The rows are grouped in 4 different ways at once. Each group adds its own fixed numbers to the row, and there is some noise. The rows also spread widely along 16 directions, which tell nothing about the answers.
(in the rows, 128 means zero)
Known rows, each followed by its group in each grouping:
[134 108 145 121  91  79 162  92 106 136 165 108 140 126 218 125  60  92
  81 100 128 186 141 131 119 129  96 148 103 115 111 115 109 112 176 152
  67  65  77 105 166 178  94  87 163  92 157 152  94 199 143  91 127] | (1) q323 B Y
[144  85 109 105 126  81 141 143 130 144 203 146  90 171 149 152 135 106
 191 149 162 153 123 158 107 101 149 166 171 109 127  98 112 165 163 145
 112  90  53 140 138 121 117 147 127 138 151 151 139 183  92 100  93] | (3) q757 M N
[ 94 147  98 155 111 181 156 150 133 165  92 125  99 121  52 112 132 141
 152 140 146 105 139 107 132 122 128  96 137 121 153 108 116 155  97 138
 135 180 168  95  99 114 148 106 155 117  97 105  93  38 149 162 113] | (0) q576 W X
[142 151 177 129 158 110 104 128 157  96  82 181 118 140  64 120 161 168
 143 146 128 157 117  88 116 164 148 109 154 171  81 170 173 100  98  93
 110 168 113 184 134 120 116 128 108 138 170 100  80 131  90 111 129] | (2) q573 V Y
[ 84 156 181 175 149  84 144  97 117 180  79 121  99 110 153  81 120  95
 132 152 103 144 150 102 119 163 156  73 108 143 127  91  52 105  78  85
 110 162 119 103 149 140 182 113 103 143 133 111  93  74 110 164 174] | (4) q323 V N
[124 120 163 121 144 107 147 144 125 124 178 183 117 155 174 163 117 151
 147 155 140 150 122 162 156 114 164 136 140 155 155  87 122 142 135  86
  98  25 133 136 203 129 120 157 102 189  85 152 110 150 136 141 130] | (0) q757 W X
[153 160 138 137 115 159 143 124 106  90 150 194 133 160 135 144 118 134
 106 119 117 131 180 159 169 146 100 172  84 156 125 110 164 100 118 152
 106 120 132 140 139  97  99 123 128 135 129 134 136 177 146 113 132] | (1) q63 K N
[ 96 171  87 171 109 193 131 151  97 129 110 110  91 106 120 119  91 147
  57 172 151 117 128 120 108  87  84 155 114  76 171 141 153 104 118 161
 105 138 183 117 113 133 102  43 139 109 140 154 133  72 181 137  80] | (2) q573 K Y
[125 115 155 111 108 104 145 156 155 165 137 113 171  79 127 147 151 182
 143  81 132 154 106  84 108 147 197  99 146 184  88 145 115 156  89  68
 116  73 178 116 183 153 151 175 110 118 108  86  76 102 141 168 180] | (4) q678 M X
[124 139 140 151 120 145 142 114  97 111 121 129 117 126 174 114  68 122
  70 153 140 134 143 139 142 100  89 153 101  98 183 120 127 106 148 144
  86  88 128 125 136 147  77  75 149 148 118 155 132 146 167 114 111] | (3) q678 B Y
[135  90 156 109 155 110 115 133 101 130 128 119 111  92 171  65 100  73
 151 102  93 134 147 177 120 102  84 105 113 153 154 126  56 109 179 128
 146 120 111  90 155 158 139 110 119 170 165 107 190 169 143 129 152] | (3) q576 U N
[113  98 122 144 115 115  76 137  89 139 108  81 102 159 156 170 193 111
 107 179 114 106 181  79  71  91 172 145 137 106 168 124 129 121 159 148
  86 120 109 114 148 121 118 150 101 177 146 149 226 149  98 145 117] | (0) q63 U X
[111  94 104 111  81 156 172 171  99 184 161 171 108  86 141 120  90 132
 127 128 134 166 180 148  94 102 136 149 155 127 168 108 112 121 147 133
 127 119 141 149 154  95 114 121 141  98 158 107 139 169 135 110  98] | (3) q678 V N
[156  82 113  86 165  91  89 120 157 104 214 112 148 142 208 131 110 116
 165 136 130 130  78 172 146  96 115 156 141 101 155 151  99 137 149 104
 190  49 130 157 126 118 142 151 114 151  96 175 155 158 132 113 112] | (3) q678 W N
[114 135 168 135 153 121 124 129 117  79 105  83 134 120 167 103 106  81
 114 164 115  92 148 118  97  96 149 185 116 139 160 131 106 114 158 145
 101  73 148 102 149 179  77  95 120 153 131 164 165 114 152 168 150] | (3) q63 M N
[122  94 121  97 146  75 114 169 141 121 117 104 121 140 210 156 126 109
 145 185 163 117 133  80 115 110 194 180 159  92 151 134 126 143 123 118
 120  71  66 207 104  93 106 147 135 131 110 137 151 164  89 115 119] | (3) q573 B N
[118 148 124 109 136 131 156 155 121  70  82 162 123 127 148 137 124 130
 104 144 144 134 131 131 160 142 117 153 114 140  95 140 161 106 107 138
 103 113  85 170 133 110 118 130 137 137  97 130 113 139 146 135 125] | (1) q576 M N
[153 149 168 165 183 178  71 110 124  64  98 145  99 189  44 106 146 145
 141 171 127  93 140 132 151  90  80 128 119 127 193 139 130 106 170 133
  92 123 147 106 110 147  76  81 138 217 131 157 163 130 173 136 113] | (2) q63 B N
[172 154 100 145 156 148 105 131 130 101 175 138  81 184  73 122 133 140
 179 138 169 111  85 168 149 108  63 154 130 108 117 145 146 146 128 166
 114 158 103 124  80 135 106  64 134 141 170 143 140 136 142  93  86] | (2) q573 U N
[127 153 136 184  91 179 144  97 127 176 169 158 146 143  96 164 144 170
  77 126 103 141 158 137 135 142 155 105 112 129 147 105 164 128 101 108
 137 153 193  93 153 119 125 153  89 141 126 128 131 112 120 130 139] | (1) q63 K X
[170  98 139 102 146 136 107 132 149  97 163 151 129 165  55 121 163 118
 204 103 123 114 134 163 118 117 112 143 156 164 109 147 132 157 171 157
 134 157  91  92 112 148  93 135 130 149 164 116 167 178 120 109 124] | (2) q678 M N
[128 178 155 206 121 145 148  61 120 133 136 159  93 208  98 155  96 144
  89 188 143 144 144 122 150 133 129 147 111  95 170  83 160 128 121 141
  54 126 131 113 135 149  65  81 134 159 122 181  79 123 119 107  99] | (0) q63 W Y
[121 115 139 177 113 133 163 104 137 162 144  97 130 170 130 180 102 124
  92 147 163 114 130 124 141 111 181 136 136  80 174  88 148 184 154 147
  70  98  81  78 120 183  49 123 138 161  91 147 131 156 102 104 131] | (0) q63 K Y
[105 132  79 167  97 159 124 144 103 180 193 146 119 148 167 177 157 144
 104 155 113  99 143 156 142 114 153 127 116  95 162  99 142 154  90 125
 162 149 162 104 122  69 172 162  75 144  92 144 190 108 107 143 116] | (2) q323 W Y
[ 88 104 126 129 111  81 146 121 153 198 172  77 135  97 180 127 103 101
 140 172 129 151 116  95  40 113 213 162 183 105 136 120  91 152 133 111
 149  94 160 118 156 154 132 114  98  70 156 161 106  76  93 134 118] | (2) q678 B Y
[113 124  76 147 107 153 154 185 110 176 122 138  52 157  41 141 163 154
 191 143 191 125 133 114 121  90 111 113 164 108 134  98 107 184 129 168
  80 171  86  97  93 114 142  95 158 133 139  99 116 103 143 126  85] | (2) q576 M X
[134  87 167 154 106 144 138 120 149 185 130  91 146 143  64 136 116 130
 149 103 119 118 175  84  92 114 197 117 157 142 184 112 110 182 170 127
  84 119 142  59 135 183  55 124 159 141 142 101 138 158 112 133 163] | (0) q576 W N
[175 153 180 181 119 187 113 138 117 135 159 191 123 159  65 155 114 213
 108 135 142 116 156 137 138 119 144 172 130 162 191 143 191 129 109 115
  73 113 192 151 145 116  35  96 105 168 162 117 152 181 125  98 139] | (2) q678 U Y
[116 176 136 186 100 152 121 120  85 121  78 143 107 143  99 156 186 155
  36 149 103 152 162  87  95 142 134  97 110 127  88 152 192  94 110 138
  52 200 102 101 156 155 108 122  93 160 184 115 163 145 119 131 128] | (2) q573 V N
[121 164 151 129 124 124 144 109 145  97 100 154 170 105 164 128 130 136
  82 127 107 140 108 128 143 189 154 128 108 157  73 154 182  99  75  99
 151 149 128 161 153 118 142 155  94 108 114 124  87 106 100 130 154] | (4) q323 B Y
[127 155 169 180 147 120  83 109 131 164 102 145 110 162  91 119 161 151
 165 147  96 110 177  78 155 147 163  83  98 157 171 104  86 125  70  78
 123 145 196 121 125  86 170 143 114 181 101 113 122  76 122 170 171] | (0) q576 K N
[108  92 114  98 146 144 168 147 156 137 140 173 121 111 115 142 139 128
 131 158 149 154  88 191 118 129 151 115 194 110 107 137 169 133 149 117
 183 165  54 156 135 125 130 168  81 141 138 119 138 155  72  83  88] | (1) q63 W X
[110 112 113 116 140 174 174 185 126 138 166 160 112 103 148 130  80 120
 129 158 156 114 118 202 121  87 144 174 168 107 167 117 142 150 154 143
 152 107 113 122 138 138  81 102 106 137 135 131 176 151 128 107  98] | (2) q573 K N
[148 102 154 106 129 113 136  83 145 104 159 122 166 130 173 116  84  88
 112 116 105 149 130 157 120 138 129 151 130 129 124 142 138 117 171 136
 135 106  97 114 151 172  73 124 130 124 147 152 139 182 114  90 134] | (0) q678 B N
[151 139 134 167 101  90  69 110  87 165 140  43 117 112 169 105 147 119
 107  78 106 128 152  75  90 126 105 106  76 136 109 160  83 107 108 142
  75 145 156  71 133 171 146  87 119 123 200 108 174 138 145 135 173] | (0) q678 K N
[117 142 143 153 118 105 148 107 142 144 133 136 116 163 147 144  93 137
 121 175 143 152 146  82 117 134 164 172 137 117 156 107 134 126 108 121
  93  84 150 167 138 105 101 100 144 101 116 166  63 113 117 126 114] | (1) q576 W Y
[120 155 105 118 133 151 120 150 152 111 147 112 162  81 187 108  76 143
 118 132 135  80  98 127 157 139 135 176 100 131 149 162 142 110  46 106
 200  99 234 190  95  77 146 111 116  80  75 139 105  50 147 153 141] | (0) q678 W Y
[129  92  85 104 119 133  75 179 120 119 134  43 138  94 148 150 183 151
 107 103 146 107  85  99 101  77 123  93 136 110 123 183 132 136 157 122
 117  78 140 101 142 163 153 150 126 160 117 123 185 114 168 159 122] | (0) q757 B X
[105  83 149 109 127 135 146  99 174 147 112 126 172 123 104 110 117  78
 142 137  85 127 174 118 101 148 181 119 159 128 150 120 120 130 158 117
 184 159 113 117 116 118 110 168 146 101 108 124 129 123  91 136 138] | (1) q323 B N
[113 131 113 165 117 129 137 149 111 195 155 133 125 115 156 150 166 143
 128 105 113 115 128 146 147 138 165  70 113 137 113 108 107 165  78 100
 146 171 125  78 132 123 190 170  64 163 121  84 178 121 103 145 173] | (2) q576 W N

New rows, each followed by its group in each grouping:
[ 95 151  68 146  96 158 130 123 115 132  68 130  99 124  87 133 171 141
  72 159 129 153 149  86 110 146 101 102 125  83  92 153 170  91  87 148
 123 219  97 150  92  90 161 136 137 102 129 126 116  82 131 135  81] | (1) q678 M N
[134 142 121 143 138 203 144 106 132  92 110 157 118 118  49  81  91 133
 100 116 132 144 112 177 151 117  41 102 120 109 135 151 147 105 162 146
 136 178 127  94 102 172  91  76 153 141 146 129 111 121 174 106  98] | (2) q63 M N
[118 116 116  98 118 140 137 123 164  85 104  91 179 106 156 121  83 119
  99 143 124 131 127  79 112 118 153 169 135 107 156 161 140 120 147 123
 148  61 168 166 126 131  87 123 183  89  82 162  90  95 158 148 121] | (3) q576 B N
[131 171 120 161 110 151  98 171  81 127 147 178  82 148  94 161 216 190
 120 145 117 139 143 124 109 118 135 118 120 167 107 132 162 112  90 110
  86 137 169 124 190  96 170 158  74 185 164 122 164 120 143 171 115] | (3) q757 W N
[ 92 136 156 132 105 139 174 132 165 142  77 107 164  86  81 140 144 139
  77 139 116 164 123  74  55 158 217 113 176 146  73 159 187 129 129 109
 103 151 118 111 173 193  85 145 115  94 165 106  91 105 104 146 136] | (1) q573 B N
[144 161  78 143 116 110 129  71 109 125 195 147 114 141 198 112  79 130
 102 102 130 171  84 178 202 146  12 104  58  88  96 120 107 103  87 131
 149 128 136 131 103 111 191  91 134 107 105 159  70 103 172  96 102] | (2) q678 U Y
[115 106 124 141 138 135 101 108  92 100  83 112 113 129 162 115 142 100
  62 145  93 133 151 142 138  94  81  76 100  90 163 136 109  99 172 131
 119 140  80  89 135 150 135 142 123 210 108 142 207 155 149 139 125] | (3) q576 M N
[127 114  59 119  78 138 133 179 101 177 217 136 115 131 163 169 153 125
 163 118 136  92 153 165 125 104 147 171 125 125 129  99 128 172  95 164
 158 136 159 110 116  64 168 155  96 104 119 127 189 126 113 135 108] | (0) q678 M Y
[144 145 116 132 123  89 117 147 146 136 150 117 126 139 162 148 126 162
 155 122 174 120 103  84 160 152 156 144 113 130 107 137 134 138  46 105
 119 100 144 194  98  90 151 135 129 106 103 115  78  94 113 126 150] | (0) q757 M X
[129 118 112 161 124 123 103 119 104 140 120  95  85 154 119 153 156 147
  77 164 154 153 121 108  98  92 107 117 143  70 141 152 143 116 148 142
  61 133  71 116 127 158 101 108 124 170 159 150 171 164 134 107  91] | (1) q678 M N
[ 83 130 133 138 117  90 167 126 107 160 113 121 141  89 235 135 119  94
  80 140 111 143 143 127 128 154 175 108 110 121  96 106 105 124  94 109
 128 138  75 113 150 143 161 158  81 130 114 112 147 127 104 136 166] | (2) q678 B N
[122  96 111  99 114 115 153 139 112 148 160 104 143  89 208  90  84  56
 159  72 114 104 154 167 149 132 105 128  92 145 119  98  67 136 134 159
 174 138 118  84 104 134 159 123 133  95 124  96 152 139 130 126 161] | (0) q63 W X
[ 73 161 122 136 106 150 213 172 108 154 111 164 109  97 135 126 112  95
 121 159 132 118 154 154 111 139 163 151 136 150  98  79 142 139 100 156
 121 162 119  99 151 120 135 112 101  94 132 113 118  86 122 155 115] | (1) q573 B Y
[143 185 153 207 139 141 161  75 144 138 171 151 112 214 106 147  90 125
 147 168 156 103 132 140 168 149 151 178 110 109 154  77 142 166  90 148
  92 144 123 109  89 145  68  79 120 135 126 163  91 116 104 107 138] | (2) q63 W N
[128 145  96 163 106 164  78 149 112 110  78  82 134 119  87 160 197 182
  54 122 137 109 119  58 111 115 123  98 115 108 111 189 185 109 110 135
  90 162 142 127  99 136 126 132 121 145 136 111 158 113 139 142 128] | (2) q63 V Y
[118 146 148 177 133 130 136 133 113 158  74 130  76 114 117  94  84 161
  93 151 172 159 130  84 140 131 114  97 120  98 174 131 114 101  95  98
  68 137 111 172 107 138 102  81 160 148 144 100  78 125 142 113 129] | (3) q757 W N
[108 128 121 112 138 124 178 133 160 124 127 145 159 102 127 140 138 124
 123 106 130 135  76 170 170 154 140  76 131 141  63 116 140 155 119 108
 160 131  87  95 137 154 166 180 104 141  75 111  88 100 127 137 135] | (1) q63 B Y
[161 141 146 109 153 112  87 132 128  50 127 168 102 183  91 122 160 142
 181 138 140 131 135 113 144 123  82 153 118 166 111 140 135 108 138 140
  91  99 119 152 128 111 120 113 152 156 130 147 101 132 160 138 116] | (2) q757 M X
[134 126 190 126 142 108  96  80 146 119  98 144 151 124  87  77 139 123
 160  97  66 145 170  94 141 163 115  64  95 190 127 126  76 100 113  84
 141 138 192  92 148 132 161 150 139 150 107 106  85  83 155 169 174] | (0) q678 M X
[ 81 133 167 143 124  80 156  82 127 149 106 127 109 135 132 104 108  83
 142 160  99 176 154  95  95 139 153 107 129 145 120  74  71 119 150 112
  88  97 142  79 187 172 142 116 137 124 125 159  45  77 135 166 122] | (0) q63 W Y
[136 153 105 154 121 129 112 101 114 100 108 117  82 222  84 146 141 116
 148 168 156 120 157  76 152 110  80 134 106  87 147  95 127 142 143 181
  50 128  93 104  87 122 101  78 201 144  99 165  94 109 166 131  79] | (0) q573 B X
[136 110 199 166 159 125  93 121  95 156 131 150  99 143 163 105 112 124
 123 166 113 119 176 146 125 101 135 120 126 133 218 114  87 104 151 100
 107 122 124 119 149 127  98  99  90 203 167 119 206 182 107 105 155] | (2) q323 B X
[105  94 101 151  79  93 116 127 106 237 134  56 108  96 177 123 125 124
 107 127 137 158 169  50  69 112 150 101 133  83 154 123  69 125 111 122
 110 140 138 124 110 115 164 111 139  82 166 104 137 116 119 121 130] | (1) q678 B X
[110 126 130  98 145 131 115 176  90  90  81 168  98 106 143 118 185 117
 138 135 111 114 146 154 136 130 106 105 121 172  95 139 130  98 117 134
 130 162  86 123 156 105 171 158  89 178 125  97 183 140 131 151 126] | (0) q678 W X
[153 130 141 120 131  93 121 116 106 102 133 118 108 143 141 104 137 102
 142  91 132 149 130 135 133 134  66 105 100 154  78 131 106 107 152 159
  83 132  71  95 136 164 138  99 144 137 172 117 121 158 153 116 136] | (1) q757 B X
[144 105 113 147  94 136 128  96 133 119 107  95 136 164 106 156 120 149
  73 112 154 152 141  70 141 116 108  95 116  76 159 136 152 134 162 146
  65 111  77 126  95 155  70 128 202 141  96 127  97 160 148 105 116] | (3) q757 V X
[118 165 135 112 144 101 145 174 100 109 106 186  91  95 192 112 129 132
 135 153 148 146 117 155 147 160 128 148 121 162  69 143 140  88  62 113
 119 142  90 196 156  92 166 122  81 134 157 105 122 136 111 113 127] | (0) q678 B N
[118 119 101 173 100  92 106  81 129 197 184  97 118 188 128 168 165 134
 148 131 113 159 153  72 130 116 146  81 107  90 142  72  65 167 129 110
  98  98 152  62 126 129 180 152 144 142  94 155  96  93 144 155 128] | (2) q63 K N
[152 135 175 134 171  95  72 104 134  81 116 153  97 201 132 135 148 127
 165 203 129 127 163  96 107 126 150 201 145 136 168 134 135  96 127 125
  93  94 112 188 142  90  82 111 120 163 143 180 140 161 100 117 114] | (4) q678 K N
[111 131 110 165  96 141  97 112 103 147 126  95  94 146  90 138 166 145
  99 151 116 154 156  77  75  87 116  99 127 101 163 123 115 117 161 134
  81 114 169  80 163 147 133 117 148 152 138 159 126  82 169 167  93] | (3) q757 K X
[145 169 148 126 165 128 132 152 132  78 131 148 113 150 106 101 135 100
 208 116 140  75 128 162 168 143 113 163  99 186  95 114 111 136 102 157
 121 133 129 108 113 131 129 101 123 142 124 119 120 106 145 149 154] | (0) q63 K N
[102 153  88 130 141 126 124 150 127  79 107  75 143 133 173 142 163 100
 126 130 140  57 100 121 170 125 115 128  83 113  95 135 121 154  89 157
 140 130 106  89  78 127 171 138 127 139  43 138 150  54 163 184 152] | (2) q323 M X
[136 154 208 141 156 118 119 112 125  77  99 161 135 115 147 100  97 148
  89 154 104 149 127 134 123 128 135 145 117 173 148 154 141  83 135  89
 102  75 169 147 197 160  85 106  96 177 144 148 119 136 138 138 153] | (3) q576 M Y
[105 156 116 141 108 161 146 134 134 101  77 108 114 128  58 122 129 142
 105 145 149 130 125  74  95 120 123 141 139 127 126 135 157 119 133 152
  75 119 154 119 137 148  97  89 175  98 115 151  59  62 170 168  97] | (4) q757 V Y
[158 135 185 133 143 168 136 123 171  86 121 137 176 139  67 129 110 151
 127 115 124 100 121 125 131 136 162 149 144 165 145 157 184 148 138 124
 128 125 155 114 125 171  33 123 135 146 126 109 122 142 123 127 158] | (3) q573 W X
[119 113 111  94 107 133 137 124  91  63  98 155 108 141 147 120 129  64
 103 150 106 131 180 157 103 121  82 177 121 127 106 131 163  90 178 204
 109 167  52 118 139 122  91 115 139 121 152 156 173 176 123 110  80] | (0) q678 M Y
[104 116 101 121  70 104 161 148 114 205 178 138 129  79 185 130 111 136
 126 116 114 180 145 115  88 128 167 126 138 137 118 106  97 135 108 102
 151 103 186 133 181 100 184 144 111  74 152 119  95 104 120 135 123] | (3) q576 B Y
[146  93  86  87 123 141  96 106 124  97 200 139 139 166 155 137 123 111
 145 118 100 145 138 159 147  85  57 126 115 104 163 111 104 121 182 140
 166  68 162 105 137  95 155 136 162 135  82 183 140 141 183 137  81] | (4) q573 V X
[151  95 129 129 143 133 165 102 180 177 187 104 156 115 127 100  53 115
 155  86 150 134  84 176 164 127 119  99 142  99 150 126  95 172 142 115
 176 125 114 105  84 166 109 105 149 111 119 112 103 140 122  82 146] | (1) q576 B N
[139 117 172 141 179  79 108  96 142 128 107 154 111 141 208 104  74 130
 112 178 148 154 114 120 158 142 136 125 133  97 172 145 113  86  96  80
 150 122  84 229 100  97 119 104 101 154 131 131 119 157  70  65 147] | (2) q576 V X
[154 129 167 144 138  87 133 123 130 118 184  99 144 140 215 145  83 115
 114 128 150 109 114 144 131 128 178 191 115 135 138 129 136 141 115 125
  89  59 115 134 147 174  64 110  97 144 146 150 158 173  99 110 173] | (0) q757 M N
[ 98 101 133 103 110 123 119 168 121 170  91 153  96  79 144  89  95 122
 133 173 120 172 193  75  50 127 171 163 169 129 165 146 117  72 122 104
 140 137 161 214 151  76 119 105 137  74 197 107 120 135  96 112 101] | (0) q573 K N
[136 163 123 141 116 162 155 144 126  99 117 144 123 149  95 143 127 144
 137 127 160 103 130 128 161 141 123 160 108 145 113 119 164 140 101 156
  94 128 133 133 114 127  96 108 145 127 110 121  97 109 144 130 127] | (0) q63 U X
